The same things were measured in two ways. Each way mixes the same 8 hidden numbers, adds some noise and spreads widely along 5 directions of its own, which tell nothing about the thing.
Some things both ways: the first way, then the second way.
-8	9	3	4	-7	-28	13	2	-28	-10	7	-1	25	8	36	19	2	6	13
9	9	-1	5	11	9	2	20	-2	4	-23	37	-30	12	-23	1

7	9	9	11	-1	-18	-4	-5	12	-6	-4	-15	5	17	-4	11	-23	16	9
-3	5	-7	3	-10	-11	0	-13	6	0	6	-3	9	-6	7	1

13	-8	1	8	3	26	-26	12	20	-8	14	9	-7	-2	-10	-3	12	-4	-7
-13	-17	-10	15	4	4	2	12	8	16	21	0	-23	-13	-17	-20

-15	2	8	8	7	-8	-9	0	4	-1	0	-7	-4	17	-20	3	-18	3	7
-13	-1	3	7	-20	-27	3	-14	4	13	6	5	-12	1	-2	6

10	11	6	10	-3	-26	4	-1	10	-17	3	-8	-7	22	3	12	-32	12	8
-1	16	-2	-11	15	6	0	7	3	13	-2	3	17	-3	11	-4

2	12	-5	1	-1	14	7	34	5	5	-16	16	21	-14	6	-5	9	-24	1
18	-8	16	-16	18	10	1	16	8	-2	6	7	4	-16	19	-15

-14	-13	8	14	4	9	-6	-5	2	-2	3	8	0	11	-25	-6	-5	4	-2
12	-13	6	5	-2	-19	-5	5	-3	1	-14	-5	-23	-6	-8	13

16	-28	15	11	7	-3	-9	-21	-15	13	19	-16	-7	10	-6	-1	-32	9	0
14	-23	-1	-3	14	21	-7	11	10	20	-1	-19	-25	-2	-12	6

13	-23	11	25	9	-11	-6	0	-21	7	-3	5	8	5	9	3	-32	-6	-4
-12	-3	1	-9	-15	-22	-4	4	12	8	3	40	-8	13	-9	-10

-10	14	-5	-22	-6	-4	15	3	12	-11	-3	3	12	11	7	-6	13	-7	4
9	-13	17	4	8	-15	1	5	-9	14	6	-24	3	-29	8	0

-9	26	-5	-6	-16	-4	13	-13	27	-9	1	-17	3	14	-9	10	5	22	26
-3	7	-24	9	17	11	-7	19	14	16	3	2	29	-3	19	-12

4	-12	12	0	8	-8	1	8	-24	13	4	10	14	-12	29	0	4	-12	-2
-20	-31	-15	29	-16	-10	6	0	6	34	28	-18	-30	2	-21	-15

-22	6	4	1	6	-14	-4	-8	-13	6	-4	-6	-4	8	-6	10	-10	-8	14
4	11	8	-5	11	0	1	-6	10	13	-3	-36	11	-13	12	27

-9	-19	4	0	10	20	-15	10	-9	17	-8	11	14	-13	-3	-10	17	-22	-4
-5	-2	-8	-15	-13	1	-4	-12	17	-1	10	1	6	16	-5	-7

-11	-5	3	-10	-3	-2	8	-9	-10	4	5	-4	17	-1	15	2	17	6	13
5	-4	5	-7	-13	-7	-1	-5	3	4	-5	30	-17	18	-6	-4

-9	-8	11	8	12	-26	-4	-1	-17	2	-8	-2	19	15	15	2	-20	-1	4
-6	9	-22	3	9	17	-1	14	8	2	-8	0	-16	13	-33	-3

0	-6	6	19	2	0	-18	-9	3	-4	29	18	-22	-5	12	12	18	9	6
-17	11	-16	-7	-18	-11	0	-19	12	8	-6	1	-19	23	-11	14

26	9	-3	-1	-18	-2	0	3	10	-13	13	0	-8	-11	24	27	15	2	4
-15	4	-14	4	-12	4	1	-7	19	14	18	10	16	13	-3	-12

18	-21	7	12	2	-1	-14	-11	9	-13	17	4	-22	10	-4	6	-16	9	-4
19	6	11	-24	-6	-3	-4	-21	3	-7	-15	-23	3	5	-7	29

24	-2	5	5	-12	-14	4	-15	11	-4	-5	-11	-4	6	8	18	-16	11	4
-15	-8	-14	6	8	4	-5	12	18	17	25	-10	16	-11	5	-22

-13	-16	15	0	13	-19	-4	-11	-1	-5	-15	-8	19	20	-2	-3	-14	15	4
-25	13	-10	-3	-15	-17	5	-12	2	6	18	15	15	6	1	-25

-3	17	15	15	0	-32	-2	-4	0	-6	10	2	-10	9	11	23	-9	13	8
-38	-2	-18	28	-19	-31	9	-17	1	30	22	-29	-12	-12	5	-2

39	7	-4	16	-19	0	1	16	0	-22	19	8	-10	-1	16	26	-10	-9	-12
-4	15	9	-21	11	3	-6	16	10	17	-1	51	25	7	12	-20

2	16	1	-6	-5	-29	14	-11	5	6	-16	-13	9	5	24	11	-15	2	22
3	-10	-1	-3	8	12	3	8	17	-1	6	-8	-26	-2	-14	3

-21	35	1	-15	-2	-3	7	9	-4	8	26	-13	17	20	-6	-18	-1	-3	11
9	6	-30	-3	11	19	-13	7	-3	29	-19	7	6	19	0	0

Other things, the second way, with their names:
Q_81: 5	-11	-3	16	-6	0	6	-3	3	10	3	-21	-21	0	-29	11
Q_738: -15	10	-30	2	8	8	-5	10	19	13	8	-19	24	7	-5	-5
Q_243: -16	-20	-7	8	-9	-22	-2	-5	10	5	11	-32	-33	-11	-20	10
Q_446: 9	-7	1	-12	4	12	2	5	6	-3	-7	7	-36	7	-23	1
Q_316: 26	-6	17	3	-17	-8	9	-20	4	-5	-14	-25	-20	11	-8	35
Q_343: -20	-6	-8	2	-14	-22	-3	-9	9	11	20	7	3	-11	-2	-13
Q_2: -24	-9	8	-6	6	-11	0	14	4	26	17	15	-13	-6	-1	-25
Q_18: 1	6	-5	6	-17	-22	2	-18	1	-12	-12	-15	-13	5	-11	20
Q_381: 27	10	-9	2	-4	7	1	-16	5	-16	-18	-27	-2	1	-10	31
Q_463: 2	-5	-3	-4	-11	-3	-5	-6	5	12	6	20	11	10	16	-16
Q_798: -12	8	-20	-15	10	9	-6	11	10	20	0	9	8	14	2	-14
Q_324: 7	4	-14	4	10	10	2	11	6	24	-3	13	4	5	16	-5
Q_913: 13	4	-12	13	-25	-12	7	-20	-3	-1	-9	-17	3	22	-21	15
Q_921: 18	4	20	-10	1	-5	6	-10	3	-15	-10	-19	-17	-10	1	23
Q_571: 17	-6	29	-12	-2	-11	3	-8	-1	-4	-11	6	-33	-10	-3	18
Q_428: -6	-12	10	4	8	-11	0	11	-2	-2	10	12	-32	-29	-1	-16
Q_608: -1	3	-9	-2	7	12	3	-4	9	10	16	-30	24	-11	5	-8
Q_857: -7	-4	-16	12	2	-19	-5	2	0	22	8	-29	24	-15	15	-2
Q_959: 12	-5	-19	2	-7	8	-8	0	7	10	-11	-4	1	27	-19	8
Q_314: 11	-10	3	7	7	-1	0	-4	-7	23	6	-24	7	-19	24	0
Q_264: -2	-8	21	4	-11	-26	4	-6	-4	22	-2	17	-28	-8	-12	11
Q_221: -3	9	-18	-11	-5	7	-4	-7	-3	14	-9	-2	1	27	-2	-5
Q_689: 17	7	-1	-12	-20	-10	-6	-29	7	-10	-8	-20	26	10	14	22
Q_514: 8	-25	-19	19	-16	0	0	-6	12	4	19	-15	0	5	7	-14
Q_427: -3	2	12	-1	-5	-41	-5	3	1	4	2	9	22	-20	22	-2
Q_116: -6	0	-38	10	-5	23	1	-6	16	14	7	-28	-2	23	-17	0
Q_672: -6	8	9	-17	-3	-31	-6	5	-6	-1	-7	41	6	-2	17	-19
Q_352: -6	-16	10	10	-6	-31	1	-6	-4	11	10	-9	-25	-30	0	4
Q_361: 10	-19	-33	1	9	45	-10	20	22	23	4	-4	-4	35	-34	-13
Q_341: 1	9	-39	-7	-5	14	-6	-14	20	-4	1	-39	26	18	-13	12
Q_734: -5	-6	-23	17	2	17	-3	4	14	11	3	-26	-12	8	-22	4
Q_20: 16	-8	-3	-2	14	17	-5	4	1	11	-2	-30	4	-10	11	4
Q_102: 26	-13	49	-14	-7	-9	11	-11	-10	2	-4	5	-27	-7	4	7
Q_616: 1	-1	-12	-1	-6	-7	-3	-3	4	4	-4	6	-17	3	-21	6
Q_185: 17	-4	1	14	5	6	1	1	-7	23	-9	-18	6	-1	7	8
Q_464: 1	-3	-9	25	13	20	7	22	-3	26	8	15	0	-2	-6	-26
Q_837: 29	-6	8	-1	-14	5	3	-19	4	-16	-13	-23	-16	10	-23	27
Q_748: -10	-19	-7	25	-11	-13	6	0	10	17	16	-7	-26	-8	-8	-2
Q_744: -4	23	-40	-3	8	15	-5	11	6	15	-14	19	18	29	-8	-10
Q_434: 6	12	-29	3	-3	3	-6	1	-11	20	-19	-15	25	29	-14	1
Q_363: -22	30	-18	-17	8	-2	-3	6	12	-7	-5	18	5	7	-8	-7
Q_943: 9	-12	7	9	1	-4	6	-3	-11	20	9	-26	1	-16	18	-9
Q_732: -14	11	-2	-2	-1	-6	1	6	-3	40	6	39	21	10	15	-26
Q_764: 1	-11	7	0	7	5	4	3	9	3	8	-1	-35	-17	-13	1
Q_331: -3	15	-22	-16	9	16	-11	8	9	4	-9	23	15	20	-3	-13
Q_517: -24	-11	-14	16	7	-3	-2	19	8	30	24	4	5	-10	-8	-29
Q_556: 16	-2	6	-12	-7	1	3	-11	12	6	2	5	5	6	27	7
Q_397: -17	6	-9	-17	-8	-2	-5	-3	17	13	19	43	26	13	19	-32
Q_504: -6	-16	-3	12	-11	-32	-5	8	0	11	-1	0	-13	0	-10	-1
Q_181: -3	1	-21	8	-30	-5	5	-21	6	-6	-1	16	-27	28	-17	-2
Q_612: 3	7	31	-21	-9	-22	5	-23	4	-5	3	-5	3	-17	14	16
Q_10: 11	2	9	-20	0	-3	-8	-8	5	2	-6	8	10	-1	22	5
Q_580: -22	27	10	-29	11	2	0	-1	15	7	7	11	18	-2	8	-5
Q_953: 29	9	28	-24	24	45	10	-1	15	-5	-4	-26	-8	-4	7	18
Q_979: 23	-3	24	-4	-4	12	9	-15	11	-8	-5	-13	-24	0	-1	23
Q_269: 19	-8	-13	-18	-10	4	-17	2	9	-4	-17	31	7	35	2	-8
Q_414: -4	-1	-4	12	-20	-22	4	-14	4	11	6	3	3	5	-7	3
Q_499: 7	1	5	-15	12	-3	-9	6	-5	8	-15	-3	-9	-4	-1	6
Q_479: -12	16	14	-11	0	-17	7	-11	-4	1	0	1	-13	-16	7	4
Q_679: 13	7	12	8	22	20	7	5	14	8	12	-19	22	-30	35	2
Q_534: 9	-1	-16	7	11	28	0	9	10	12	-6	-15	-8	16	-11	3
Q_355: -8	6	-2	-16	-18	-10	0	-20	17	-8	-9	-16	-24	26	-30	28
Q_641: 12	-5	13	0	5	-8	2	-4	2	-6	-11	-22	-33	-17	-2	24
Q_39: -16	-36	2	16	-8	-22	-10	8	3	42	15	1	-26	-8	4	-11
Q_723: 33	-9	7	9	1	8	1	-5	-4	2	-13	-29	1	-5	-1	20
Q_686: 13	11	1	-15	-3	-14	-8	0	4	-7	-14	12	28	10	12	3
Q_170: -10	12	3	-6	8	-3	6	0	0	21	4	-8	9	-6	15	-6
Q_280: -7	-5	9	-16	17	15	2	16	10	23	22	3	15	-5	12	-31
Q_785: 34	-11	-10	-11	4	28	-5	8	14	-7	-16	-11	-6	29	-35	12
Q_199: 3	-3	28	-6	-18	-21	10	-26	5	1	14	1	-6	-19	12	9
Q_893: 4	23	1	-10	5	11	4	-19	10	-8	-3	-34	13	-10	-3	24
Q_526: 7	5	-14	-6	-7	7	-2	-13	11	9	4	-17	30	13	4	3
Q_183: -16	5	-18	11	20	15	-1	21	10	31	12	7	10	-5	25	-22
Q_136: -9	5	-14	34	14	12	12	10	-2	38	14	-22	6	-18	6	-7
Q_876: -2	2	-17	16	23	25	2	27	6	19	-4	1	-21	2	-26	-6
Q_551: 0	-7	20	-23	-8	-21	-3	-15	2	-6	3	2	-20	-13	1	6
Q_442: 7	17	-17	3	11	35	5	1	11	-2	-6	1	-10	7	-24	6
Q_962: -23	3	-5	1	6	-8	0	17	19	18	17	18	0	-5	-2	-15
Q_99: -3	-5	27	-26	-12	-40	-14	-8	15	-5	6	31	17	-15	39	-1
Q_234: -10	-7	-1	-5	-14	-14	0	-8	14	13	15	8	0	6	7	-7
Q_581: 8	8	-30	1	-11	3	-4	1	17	-9	-22	8	-4	40	-34	16
Q_640: -25	1	-9	23	-35	-55	-1	-20	-7	3	0	10	-14	-1	-10	2
Q_144: -5	5	-15	12	7	1	-4	4	-4	20	0	-14	15	-5	1	-7
Q_299: 26	-1	13	-19	9	24	6	-3	7	-8	-20	-19	-34	14	-24	27
Q_590: 5	4	-10	-16	-12	8	-1	-13	8	-3	-6	2	-1	25	-5	0
Q_182: 34	-7	37	-33	-1	14	0	-15	-2	0	-16	4	-18	14	15	15
Q_561: -7	16	-6	-7	11	3	2	-13	7	-1	2	-53	8	-22	-5	24
Q_24: 22	-14	-14	26	5	30	6	12	-2	11	-7	-25	-23	16	-44	2
Q_424: 13	-5	28	-7	21	15	9	15	5	1	2	6	-28	-21	20	-5
Q_12: -11	-1	-26	12	-12	-21	-6	-5	14	2	8	-18	15	-2	12	3
Q_714: 23	-18	13	6	-17	-19	2	-16	-1	-7	-6	-9	-22	-7	11	17
Q_383: -15	12	-1	-14	-15	-21	0	-21	16	4	8	-8	18	4	9	10
Q_78: 11	-11	16	0	15	18	-2	17	1	3	-1	19	-30	-10	-13	-12
Q_433: -3	-11	-20	16	2	3	4	4	2	15	1	-12	-38	-1	-6	-1
Q_611: 4	1	0	3	1	-13	-3	-5	0	11	-4	-23	6	-14	-2	15
Q_779: -5	16	-24	6	-11	20	6	-17	24	5	8	-19	14	23	-18	12
Q_390: 13	4	17	-15	-7	-9	0	-10	5	-3	-18	-8	-5	14	2	25
Q_868: 10	13	-3	-14	2	25	3	2	11	1	-12	16	-3	32	-13	-1
Q_410: 20	4	11	-27	18	22	-5	1	13	11	-1	-25	29	-3	10	13
Q_685: 9	0	-1	-25	1	11	-4	-5	21	-19	-6	-11	-13	13	-6	12
Q_803: 6	-11	-1	-2	-5	0	-4	7	10	9	2	-5	6	16	-23	-4
Q_532: 1	10	-28	1	0	16	-9	3	6	12	-9	19	12	24	13	-14
Q_411: -7	-2	-4	17	-5	2	1	-5	11	5	16	4	-1	-12	-1	-10
Q_436: 18	19	14	-27	13	11	-3	2	5	-9	-14	23	13	1	10	3
Q_106: 2	-13	23	-5	-2	-17	3	6	-10	30	-3	24	-20	4	2	-9

Some of these things the first way, each followed by its name:
-1	5	3	1	-3	-11	2	-10	21	-24	17	3	-22	12	2	11	0	20	15 -> Q_170
-18	5	0	-8	-4	0	6	-16	8	-1	7	-1	9	10	3	-9	20	10	14 -> Q_857
13	-31	14	10	0	-15	-2	-27	-8	-8	10	1	-13	10	10	13	-13	15	-1 -> Q_2
-17	21	8	4	12	-8	-8	31	-9	-8	6	-4	10	13	-14	5	-18	-8	7 -> Q_136
11	18	-2	3	-11	-22	7	3	0	-9	5	0	2	11	22	14	-9	-6	1 -> Q_611
10	6	0	-1	-9	20	-8	17	21	-36	26	1	-9	5	-19	13	12	14	0 -> Q_464
9	-11	5	16	-6	-13	2	-4	-4	-14	4	17	-5	-10	32	27	17	10	11 -> Q_921
24	-15	8	12	-8	10	-13	4	-11	-11	14	-2	3	-4	2	23	5	0	-14 -> Q_78
-16	7	3	-6	-4	-7	4	-16	7	-4	6	-6	-1	23	-16	-6	-4	5	3 -> Q_499
10	4	2	-1	-7	-1	10	18	10	-29	13	24	-2	-7	22	11	22	5	3 -> Q_913
6	-30	11	19	17	4	-29	-9	-3	8	3	-8	9	16	-10	-12	-20	4	-6 -> Q_343
2	-10	10	-1	0	1	0	-12	20	-10	9	-3	-13	7	-12	2	-2	21	9 -> Q_590
-9	-8	14	12	13	-18	-1	-13	5	19	-29	-11	2	10	-17	0	-37	2	12 -> Q_685
-20	17	-6	-15	-3	-4	-2	-8	8	4	2	-8	17	13	9	-9	20	-2	12 -> Q_352
6	-30	20	5	4	1	5	-17	-10	-3	15	-9	-17	1	-21	13	-21	18	5 -> Q_182
-9	14	16	14	0	-9	7	13	-25	12	4	-4	27	-2	-2	12	-3	0	2 -> Q_532
5	4	-6	5	-13	16	-12	-2	17	-17	14	-8	-11	-10	-2	30	25	17	21 -> Q_679
-5	3	5	11	9	-26	10	-1	4	1	-14	-5	7	20	0	-5	-40	5	18 -> Q_581
-4	8	0	3	-3	10	6	24	4	-13	6	24	-12	-18	0	15	21	-12	6 -> Q_316
7	-14	11	-10	3	2	3	2	11	-27	10	-7	-7	14	-17	3	-14	15	1 -> Q_24
-11	24	-2	-9	-5	-1	13	3	18	5	-2	-12	4	-3	-4	2	1	10	29 -> Q_556
15	-5	0	4	-4	4	-17	-14	21	-10	18	-7	-14	6	7	5	4	16	11 -> Q_764
32	-14	8	21	1	-2	-21	-1	13	-16	12	-6	-17	5	-3	20	-24	14	0 -> Q_199
-8	-41	11	17	17	-6	-29	-23	-17	1	0	0	-11	10	-5	8	-13	2	2 -> Q_580
2	-11	3	7	3	10	-13	-4	16	-17	13	2	-10	13	-15	1	-2	15	5 -> Q_414
-7	-19	6	8	9	-3	-16	-3	-14	3	-5	2	4	1	3	6	-2	-7	1 -> Q_612
13	-4	12	32	-3	-11	1	2	17	-20	-2	10	-5	21	-18	9	-29	15	-8 -> Q_672
12	9	6	17	-6	-14	13	4	21	-17	-12	-2	-5	22	-22	10	-42	10	0 -> Q_686
-9	-2	11	-10	2	-18	16	-16	-7	5	-3	-22	13	21	-5	-5	-28	11	11 -> Q_959
-15	7	11	13	7	-4	-3	12	4	1	-17	-7	3	3	-29	16	-19	2	13 -> Q_424
16	-28	5	-11	3	8	2	-11	-21	16	15	-7	11	-9	20	-9	0	-4	3 -> Q_361
-23	7	-4	-2	-6	8	5	-19	6	22	-24	-14	16	5	-21	1	8	-6	12 -> Q_99
7	7	3	11	-14	-7	13	1	12	-19	7	14	-27	-3	-2	28	-1	1	6 -> Q_390
-1	-5	2	2	7	17	-16	20	6	-7	1	5	-18	-16	-19	15	1	-14	6 -> Q_953
4	14	2	-2	-12	-12	9	-9	6	-5	6	-10	6	10	9	12	1	9	5 -> Q_331
5	-30	12	15	14	20	-22	5	12	-11	6	4	-14	6	-32	-2	-14	6	-5 -> Q_837
-2	6	12	4	1	-11	-9	0	-10	6	-14	-27	23	12	-12	20	-20	0	1 -> Q_411
0	-7	10	-16	6	-19	13	-7	3	2	-21	-19	8	17	-7	-5	-37	-2	8 -> Q_280
3	-6	8	7	-5	15	-3	4	9	-17	34	25	-19	-8	0	5	29	8	-6 -> Q_221
-7	12	1	5	-1	-11	11	6	-17	4	19	2	18	-3	30	1	9	10	26 -> Q_324
15	12	8	27	-10	-6	0	11	-11	-4	24	10	-3	-12	17	31	7	6	4 -> Q_183
-15	1	4	-6	12	-7	-13	8	-15	10	-7	-8	13	-5	11	9	3	-12	15 -> Q_779
14	-19	15	15	4	-5	3	5	-17	-14	23	10	-12	9	-6	8	-25	2	-10 -> Q_106
-2	-11	3	15	-2	0	-12	-25	24	-16	16	1	-23	11	-7	10	7	30	16 -> Q_641
-7	-16	9	6	1	4	-1	-11	-8	6	0	-1	8	-3	-1	7	9	7	6 -> Q_689
-2	4	1	-13	-4	0	1	-20	22	2	-2	-26	9	15	-11	-6	-6	19	18 -> Q_397
-19	-1	1	-13	8	-7	0	-9	3	6	-5	-8	14	10	7	-15	2	3	17 -> Q_446
-17	-46	12	14	15	13	-28	-30	-8	4	2	-7	15	13	-11	-7	14	24	4 -> Q_428
-3	-12	3	14	10	-13	-9	-5	-13	8	-10	0	7	6	12	4	-17	-4	10 -> Q_962
2	-13	12	4	0	-3	9	8	-17	-7	14	16	13	-10	24	8	17	5	0 -> Q_943
6	0	13	13	0	0	1	15	-9	-13	21	0	-7	7	-19	14	-19	5	-4 -> Q_185
11	11	2	1	-9	-23	14	-10	2	-3	14	2	-2	5	33	7	-3	8	12 -> Q_798
